The same things were measured in two ways. Each way mixes the same 11 hidden numbers, adds some noise and spreads widely along 6 directions of its own, which tell nothing about the thing.
Some things both ways: the first way, then the second way.
[-25  21 -13  41  24   8  56  27  45  15  22 -18  25  60  -3  -6 -68   8
  44]
[-12   3  19  34 -10 -23 -29   5  -9  15  30 -28  -8 -34 -56   1   6 -30
  18  29   7  40  -7  17 -23]

[ 50 -26 -13   8 -19  11 -40   9 -60  16  10  35   6 -18 -37  29  44 -14
 -40]
[-26   9   1   1  28 -42  -5  -2   7  61   4 -15  -9 -40  -5  -8  68 -10
  28  30  -9  -4 -41  -2 -20]

[ 41 -33 -13 -67  11  24 -53  -6 -58  31 -36  54 -70   1 -71  52  30  -5
 -39]
[ 37  10   4  15 -16  61   4  22   5 -26  -4  16  20 -31 -14  22 -36 -17
   7  14  32  23  17   7  15]

[ -1  26  -2 -12 -14  39   9 -19  34  19  11 -15   4  -6  32 -32  -3  32
  12]
[  1  -3  20 -10  26 -14  22 -18 -30 -11  26  -8  35 -33  17 -47  20  15
  53  59  -8 -45 -42 -16 -24]

[ 12  14  54   3  22  -1  -6 -18 -12  10  -5  13 -17  27   8 -11  -6  49
  23]
[ 15   3  65  46  12 -32   6 -46  38 -27   2 -14  -5 -24 -12   7 -39  22
 -18 -24  21  11  55  33  14]

[  12 -102    0   20   20   24  -33   56  -30    9  -76   41   -6  -27
  -42   40   21    1   -6]
[ 16  -6  21  28   2   9   2 -22   0   1  36   4  10 -17  21 -11   2  -6
  20  20  -2  40  -7  17 -17]

[-12  46 -74 -11  -6  26 -78 -32   9  66 -50  10  42 -49 -14  13 -26  41
  12]
[  5 -16  20 -27  14 -11  23 -13  -6   9  -6  33  68  -5  40 -23  16  33
  19  14 -16 -23 -29 -54 -36]

[ 15 -63  52   5   6  -6   3   0 -42  -5 -21  29  29 -21   0  36  31  -9
  -6]
[-45  37 -19  13  27  22 -32  -1   7  19  26 -27  14 -15  27 -16  13 -39
   8  32  33  15 -22   7 -56]

[  5   6   4   0 -35   9  23  24  30   6  -1  32  27  14  36 -25  -4  -6
  39]
[ -22   10  -27   32  -12  -41 -104   28    6   48   35   26   -2    8
   -4   -6   51  -29  -41    3   14   66  -49   46  -61]

[  6  27  -9 -18 -14   4   3 -42 -21 -26  17 -13   9 -22  15  -3  18  10
  16]
[-47  44   8  -3 -36  -1  40  25  -9 -58  20 -19  37 -17   5 -47 -61   5
  16   9  -1 -16   4 -25  -5]

[ 10 -72  -4  91   8 -38  31  64 -10 -48  10 -27  21  19  14  -3   5 -39
  16]
[ 11   7  13  -2  15 -48  19  -6  23  23  -4  17  11  11  10  13   2  47
 -53 -23 -18  11  -1  12 -10]

[  7 -26  40 -16 -15  28  -2 -32 -26  -9 -24  -5 -19 -27  10   3  18  23
 -18]
[-12  17  -7 -42  29  57  31   9 -47 -23  13   1  60 -18  -1 -14 -22 -13
  32  58  20 -27 -20 -38 -23]

[  3  43 -47   2  -9   0  17  -4  28  -8 -13   5  41  -2  15 -17 -19   7
  54]
[ 11  17   0  -1  -4  38 -35  -2   8  24  41  40   2 -20  30 -11  37  50
   8   1  -3 -23 -17  42 -49]

[ -1  -5 -22  35  -2  -8  37  -9  18  -3   6 -24  17   7  -4  11 -31 -34
 -21]
[ -2  -7 -22  21 -25  27  10  21  27  24 -10   2  40   6 -16  37  -9   7
 -31 -27   8  70   5 -52 -25]

[ 15   0  40 -41 -32  37  14 -15 -15 -15  14  29 -41 -18  -6   2  46   2
   0]
[-24  11 -18 -35  36 -17 -46  11 -19  34  17  -4   4 -32  11 -13  49 -29
  23  39  -8 -15 -51  -3 -68]

[-17  20  -6  14  27   2   8 -12 -30  40 -28   8  40   3   8  13 -19   0
  34]
[-43  20  13 -31  26   6  -4   3 -24  -7  -2  -6  56 -30  -5 -29  -6   6
  43  55   8 -48 -32 -43 -53]

[ 75   6 -71   8  54 -29  15 -10  12  61   0  -2  32 -51  34  31   3 -66
 -11]
[-51   9  27  14  -7 -45  23 -21 -25  29  43 -30 -14 -13 -26 -37  12  26
  29  16 -37  -9 -34  -4 -36]

[-24  16 -12  63   0  -9 -24  23 -10  20 -15  10  18  21 -11   8 -26 -22
  -4]
[ 18  -3  23  -5  19 -29 -16  11  28  15 -51  15  41   7  19  36 -23  -9
 -45  -6   7  24  -6 -22 -31]

[-25  10 -34  44   6  17  26  18  12 -56  12 -36  29  -3  -5  -1  -6   1
  45]
[-39  13 -48   8 -24   2 -57  36   2  55  25   7 -10  16  25  -4  49 -35
 -30 -28   6  26 -62   1 -70]

[ 49  26  36  25   7  -9  33 -27  -1   7   1  39  33 -10  21   7  -1 -22
  -9]
[-39  -4  11  54 -17 -48  -5 -18  56   1  24 -12  25 -28  19 -25  61  31
  -3 -34  19  18  16   2   0]

[ 89 -29  26  34 -13  -2  12  35   6   8  -2  52  38   6  42 -28  38 -19
 -10]
[ -6  12 -21  33  12   6 -29  -3 -24  21  38  -9 -18  -9 -22 -19  17 -11
   8  37  16  10 -52  25 -33]

[-10  24  -5  -3 -58  15 -33  -1  23 -35  31 -16  17  17   6 -41  13  48
  24]
[ 25  12  12  22  14 -25  -7  -7  34  10  24  14   7 -16  69 -20  54  40
 -13   4  10 -28 -22  65  -5]

[ 17  17  24   0  -8 -14  12  -2   6  17   8  36  11  21  -8   5  -5   3
  22]
[-11  14  -2  73 -40  17 -15   9  47 -69  33 -18  17 -31  -7   3 -32  36
 -13 -17  30  52  40  41   7]

[-32   3  11  -2  12  18  47  -5  18   2  26 -53 -21  -7  37  -4  -7  -2
  37]
[  4   3  -2   9 -21  -1 -18  18 -10 -40  18  22  33   9 -10  -2 -43   5
 -39 -10  12  35   3   9 -17]

[ 27   3 -53  14 -17  -9 -27  -7  33  22 -18  20  35 -33  13   2 -27  -7
 -15]
[-21  14  53  13  -6 -75  47 -22  12  14  27 -19  14 -28  16 -38  -2  10
  29  20 -40  24   6  -7  -2]

[  7   1 -42  -3  12  11 -11  -6  18  -1  15 -29 -33  18 -21   4 -30  18
  -8]
[ -2 -14  12   1  -4 -59   6   7   0  64 -16   1   7   7 -32  18  19 -30
 -32 -19 -12  41 -19 -35 -13]

[ 22  -9 -23 -18   5  12  24  -8  -3   8  15 -27 -33  -6  21   1  10 -30
 -10]
[ 27  -8   3  20 -37 -15   1  18  14  -1 -11  37  27  18 -26  15 -35  17
 -53 -38   3  56  13 -17   5]

[-21   5 -21  -8  36  10  18  -3  29   9  -4 -46  16  35  11   7 -38  12
  30]
[ 22  14  -7   8 -21  45   6  28 -23 -27  11  12  58  15   6 -18 -33 -14
 -16  17  46 -10 -18 -14  -4]

[ 19  53  10 -26 -43   6  51 -61  88 -22  45 -45 -23 -10  80 -54 -17 -11
 -18]
[ 21   9   3   6 -20  16  22  17  -7 -23  20   6  31  16   1   8 -53   8
 -37  -8   3  36  11  -4 -10]

Other things, the second way, with their names:
z333: [ -6  31 -48  37 -43  53 -12  39  25 -13  10  35  43  -4  13 -21 -17  26
  -3  13  23  43 -27 -22 -16]
z362: [  5   5 -17  42  -3   8 -63   8   8  39  10   9 -13  15 -23  20  -3 -35
 -43  -8  32  59 -25  16 -45]
z712: [ 49  21  12  -1  20   5 -17 -10  15 -18 -15  47  12  -6  27 -13 -39  19
 -27  -5  19 -16   0  14 -10]
z335: [  0  -1 -10  44 -13  10 -29  23  40 -14  -1   4  13   3   8  49   4   5
 -63 -32  27  62   8  49  -5]
z302: [  4 -13   4  33 -17 -33 -14  17   9   0  -5  19  63  26  25 -15  11 -11
 -43  -1  37  26 -31  -7  -3]
z363: [-31  16 -22 -11   6 -40 -46  36 -27  40  -6   9   3   3 -32  -1  -7 -47
 -13  35 -15  42 -67 -19 -54]
z634: [  0  42  32  21  21   2 -26  -7  11   5  12 -15  -8 -10 -11  14 -54 -26
 -22  23  23  36  22  44 -25]
z882: [-28  19 -13 -25  29  14  -2  14   0 -21   5  -3  55 -26  45 -17  16   0
  16  37  13 -23 -26 -12 -36]
z135: [-25  29  -4 -17  12 -32  16  12  19  -7   2  -8  37 -36   9 -17   4  34
   8  21 -13  -9  -2 -22 -22]
z692: [ 36  14  80   4   1  -7  41 -28  13 -15  10  23  -1 -32  30 -13 -20  41
  21   3  -9 -42  22  48  21]
z531: [  0   3  14   6  32 -17 -22 -15  11  35   7   5 -27 -20  12  15  38 -18
 -12  -3   5   9 -17  43 -17]
z963: [-15   3  11  20   0 -99 -14  10  31  53 -16  -9 -14  17   0  16  19 -22
 -66 -37 -13  49 -21  12 -17]
z874: [-32  -8 -55   8 -36  40 -24  66 -34 -18  -5   3  47   8 -54  22 -20 -35
 -17  15  22  55 -53 -47 -31]
z785: [-26  10  26  47 -12 -91   3 -19  20   3  35 -36  -7 -14  12 -52  17 -30
  -5 -11   3  29  -1  13   6]
z576: [  2  -1  35   7 -36 -31  47   7  -7 -43  27   4  68  -6  42 -55 -14  10
  19  16  -7   3  -4 -22  13]
z870: [ 25 -12   6  -3   5  14   4   4 -21 -37  -8   0  40   8 -21  11 -46  -1
 -27  -3  26  -2   1 -24 -15]
z60: [ 13   7  66  -4  21 -21   6 -46  15 -11   0  -2   6 -36  13 -14 -30  24
  19  -8  -4 -33  33  -1 -24]
z520: [ -50  -14    9   24  -31 -108   23    2   10  -15   16  -13   30   12
   22  -44   -3   -2  -18  -27  -39   52  -28  -37  -16]
z736: [-43  24 -11 -28  15   9 -37  19 -24  40   8   7  -2  -1  23  -7  29 -16
   2  13  -3 -36 -67  12 -71]
z807: [-24 -13 -37   8   6 -38 -14  25  26  32 -45  -5  35  -3  -6  14  25 -44
 -28 -17  16  51 -29 -73 -21]
z189: [ 20  11 -28   6   1  62   4   9  -1  21  17  26  27   7  29   2   2  -1
  -8  14  17  28 -26 -13 -27]
z492: [-29  27  -1  62 -77  44  22  41  16 -56  29 -41  41  -6   8 -17 -50   3
   7  -3  31  25   2  -8  -5]
z892: [  6  24  14 -25  54  42 -24   3   3  40   1  -5   2 -32  31  41  30  -7
   9  45  10 -24 -24  45 -56]
z165: [ -7  19 -31  15   2  10 -45  18  13  37   8  11  16  25  50 -14  28 -16
 -40 -10  33  -3 -52   7 -56]
z777: [-76  44 -10  38 -21  -3 -54  26  -8  36  51 -29 -22  19  15 -12   4 -58
 -29   4  13  48 -46  56 -62]
z769: [ 22  35 -46   2   2  77 -36  45  -7  13  13   5  20 -12  18   5  10 -19
   0  45  43 -11 -49  18 -43]
z767: [-30  22  45  45 -42 -96   0 -13  38   6  28  -4   7  11  17 -48 -19  27
 -35 -44 -14  26  18  10 -13]
z943: [  5  12  57 -18  -7  -7  25 -14  11   5 -28  11  38 -19   9 -14 -53   0
  24  -7 -10 -14  23 -63 -28]
z479: [-35  34 -40  54 -29  47 -47  55   5 -33  37 -23   5 -12  -6  12  -6 -35
 -20  29  44  52 -30  67 -17]
z490: [ -8  14  24  17   8 -14  10  13 -15 -42  43 -27  58 -32  19 -33  15 -18
  22  71  33  -3 -10  47  14]
z438: [ 35  14  73 -11  13 -54  -1 -16   3  46  -6   5  -7 -24 -10  -4 -15  -4
   9  21 -24 -10   6  11 -22]
z17: [ 28   7  34  26 -18  22   7 -13  22  40  17  16  -9 -19  23   1  24  11
  11 -13   7  -4   2  24  -5]
z221: [-38  15  35  28 -41 -39  -6  29   4  11   8 -44  30  10  -3  -1 -41 -44
 -13   8  -4  51 -11 -16 -43]
z360: [-46  44  -4 -38   0  54  24  27 -38  10  30 -35  32 -29   2 -24  -1 -35
  48  47  13 -46 -23 -28 -43]
z190: [ 28  10  47   0 -17 -36 -15  -7  -8  36  -6   7 -25  -8 -38   2 -65 -41
  -4  -8 -28  47  11 -29 -33]
z999: [ 33  -1  11   4  43   2  47 -37  37 -48   3  30  49 -24  95 -34  32  83
   2   3  19 -64  -4  22  20]
z640: [ 18  18  10  53 -60  13  -8  31   8 -28  17  -1  20  -1  -9 -17 -49 -20
  -7   3  25  43  -3   6   5]
z70: [-11   5  28  39 -45 -21  -3   3  15 -19  13 -23  30 -15 -30 -19 -57 -32
   7 -10   9  65  34 -52 -16]
z561: [ 34 -13 -31   7  -2  39 -13  32 -10 -11  -4  15  64  21  -7  16  -5 -26
 -48   1  57  30  -9 -23  -6]
z399: [ 23   2  56  17 -18  -5  -1 -12  -8  22  16  15 -17 -20 -16   5 -18  16
  18   8 -23   7 -10  28 -18]
z524: [ -4  -2 -36  -4  12  41 -24  35 -16 -18  20  23  50  -5  23   7  50  -1
 -17  26  39 -10 -44  35 -13]
z828: [ 29  25 -42  13  15  71 -24  10  10  26  18  28  11   8  11  15  11   6
 -37   3  47  14 -11  23 -23]
z805: [  2  -7  27  21  -7  -4  -7 -33  -8  19  36  -3 -22 -21  -8 -20  11   5
  22 -17  -6  -9  -7  -1 -31]
z633: [ 41   4 104 -20  43 -74   8 -60  -4   5   8  10 -12 -40  17 -25 -21  27
  28  21 -32 -49  20  33 -17]
z886: [ 39  18   5  -6   5   4 -28   3  -1  51   7  14  10  -1  -3  -5 -20 -52
 -13   8  16  42   6 -29 -40]
z973: [ 32  25  -5 -25  44  40  -3   4 -38 -15  28   1  26 -48 -18 -18  -8 -22
  46  89  20 -12 -10   7 -13]
z995: [-18  17  47 -14  30 -18  48 -21   1 -10  20 -32  37 -29  15 -11   7  16
  15  19   6 -35  26   9   0]
z272: [-14   3 -17 -17  31 -12 -12  14 -22   9  18  -6   3 -26  19 -13  62 -25
   9  30  14 -37 -56  34 -16]
z858: [-14   6 -28 -12  13  21  17  21   4  -5 -27  29  57  -7  18  -4  17  36
  -4  16  14 -26 -47 -38 -13]
z347: [  1 -12  31  17 -18 -80  20 -13  36  19   1  -3  27  14  10  -7  -2  20
 -53 -61 -16  38  29 -34 -16]
z105: [ 15  10 -14   5  -1  -5 -11  11   4  -2 -13  21  49  15   4 -15 -25 -15
 -38  -7  34  17  -8 -38 -15]
z529: [ 18   1  13  80 -54 -86 -22   5  69  13  10  19 -11  14  18 -10   5  22
 -69 -63   0  78  11  42  19]
z18: [ 13  34  19  19 -30   0  11  15   5 -59  11  28  17  -2   4 -19 -83   0
 -27  -5   9  35  23  19  19]
z473: [ 33  10  88  15 -15 -76   5 -27   8  19  38   1 -19 -26   2 -27  -9  39
  11   5 -44  -7  18  52 -15]
z289: [ 47  12  45 -12  -3  -8  42 -10 -25 -32  24  25  44 -20  -1 -42 -35  43
  22  38  -6 -38   7  -1  12]
z554: [-13   2  35   4  35   0  11 -26  17   9  -1 -16  17 -21  33  15   6  22
  10  16  -7  -9  -9   9 -40]
z334: [-14  27 -52 -34   4  57   0  46 -19  18   3  17  30   9  23   5  12 -19
 -19   8  22 -10 -45 -15 -35]

Some of these things the first way, each followed by its name:
[ 46 -11   7 -66  -5 -30 -64 -27 -12  59 -25  63  -5  -7  -8  32   3  11
 -12] -> z634
[ 47 -13  -9 -13 -52  14 -36 -14  19 -14 -36  37  19 -23  10 -25  14  20
 -29] -> z189
[ 28  -8 -30  -1  23  10 -23   4 -39 -15 -34  11 -39   2 -10  -2  20  -5
   2] -> z692
[ -2  -9  13  -4 -63  23 -18  23 -21 -45   8  16  30  46 -27 -19  32  21
   8] -> z769
[-24  -2   1 -30 -25  20 -32  -7  -7 -36   0 -22  16  18  -8 -17  21  64
  39] -> z165
[-10  19  34  10  33  17  23 -11 -15 -11 -18   6  -4  13   0   0  -5  32
  47] -> z60
[  1 -16 -33  10   6 -20 -27  19  -4 -17 -27   8  64   5  -2   5  -7  31
  62] -> z767
[  1 -15 -33 -29  -2   7  27  17  23   7  14  -5 -56  27  22 -28 -14  -5
  19] -> z363
[  3 -33 -33 -26  27 -25  -7   9  38  20   3 -14  29  28 -14  24 -41  32
  37] -> z828
[-28  19  -6  29  34  20  39  14  39 -26  58 -60 -38  24   8  -8 -31  14
  31] -> z272
[ 20   3 -10  41 -29  37  13  17 -41 -35 -19   0  -5   6  18 -45  39 -14
  -4] -> z399
[-30   6  24   1 -28  12 -14 -17 -27 -12  34 -38 -56   3 -10  -4  20   9
 -13] -> z335
[-45   3 -70  67  42 -10   0  28 -11  21  10 -56  42  19  -6   4 -49   8
  41] -> z858
[ 23 -19  15  -6 -24 -17  39  -6 -24  -8  36  12   2  -9   8  19  33 -54
 -14] -> z135
[-27  28 -48 -34 -36  14 -11  -5  43  -8  62 -50  -3  27  15 -39 -17  51
  37] -> z529
[  7  24  12  11 -48  21 -46 -36 -26  -4  18 -14  55 -59  -5  20  39  19
 -13] -> z347
[ 44  13 -52 -15   3  17 -38 -18 -23   1 -31  24   8  -9 -31  18  12  -3
 -22] -> z17
[ -6 -11   0  -6   3  -7  37  -4   9 -19 -19  -3 -26  30   5   4  -9 -57
 -19] -> z221
[ 19 -41  13 -32  30  17   1  -3 -11  18  39 -18  -7 -31  -4  51  33  -6
  -9] -> z785
[  3   0  12  16  23   3  47   3  29   0   9 -21 -42  11  27  -1 -19 -37
  -3] -> z524
[ 27   8 -27   7  24 -43 -10   7  26  21 -27  46 -25  22 -26  29 -33 -49
 -16] -> z892
[ 27  38  43  16  14   9  24 -16  33  11   4   3 -10  14  35 -16 -11   0
   3] -> z870
[-15  35 -37   5  16  15   0 -26 -32  -8  16 -44  -3 -31  17   2  24  -9
  24] -> z736
[  0  16  -4   1  -3  10 -47 -20   5  24  23 -20  18 -36  19  -7  18  45
   8] -> z999
[ 48  58 -10 -10  30 -42  -7 -65  54  51   2  16  17 -26  21  35 -50 -29
 -27] -> z995
[-31 -21 -36  -8   8  14  41  37  17 -25   7 -37 -13  38   0 -10  -8  -5
  54] -> z473
[ -1  -7   0  -9 -25  35   7  11 -21 -25  -1  -2   1  36  -5 -18  21   4
   5] -> z640
[-23 -38 -40 -13  27  36   3  36 -21  -9 -14 -13 -17  23 -42  22  -7  21
  40] -> z190
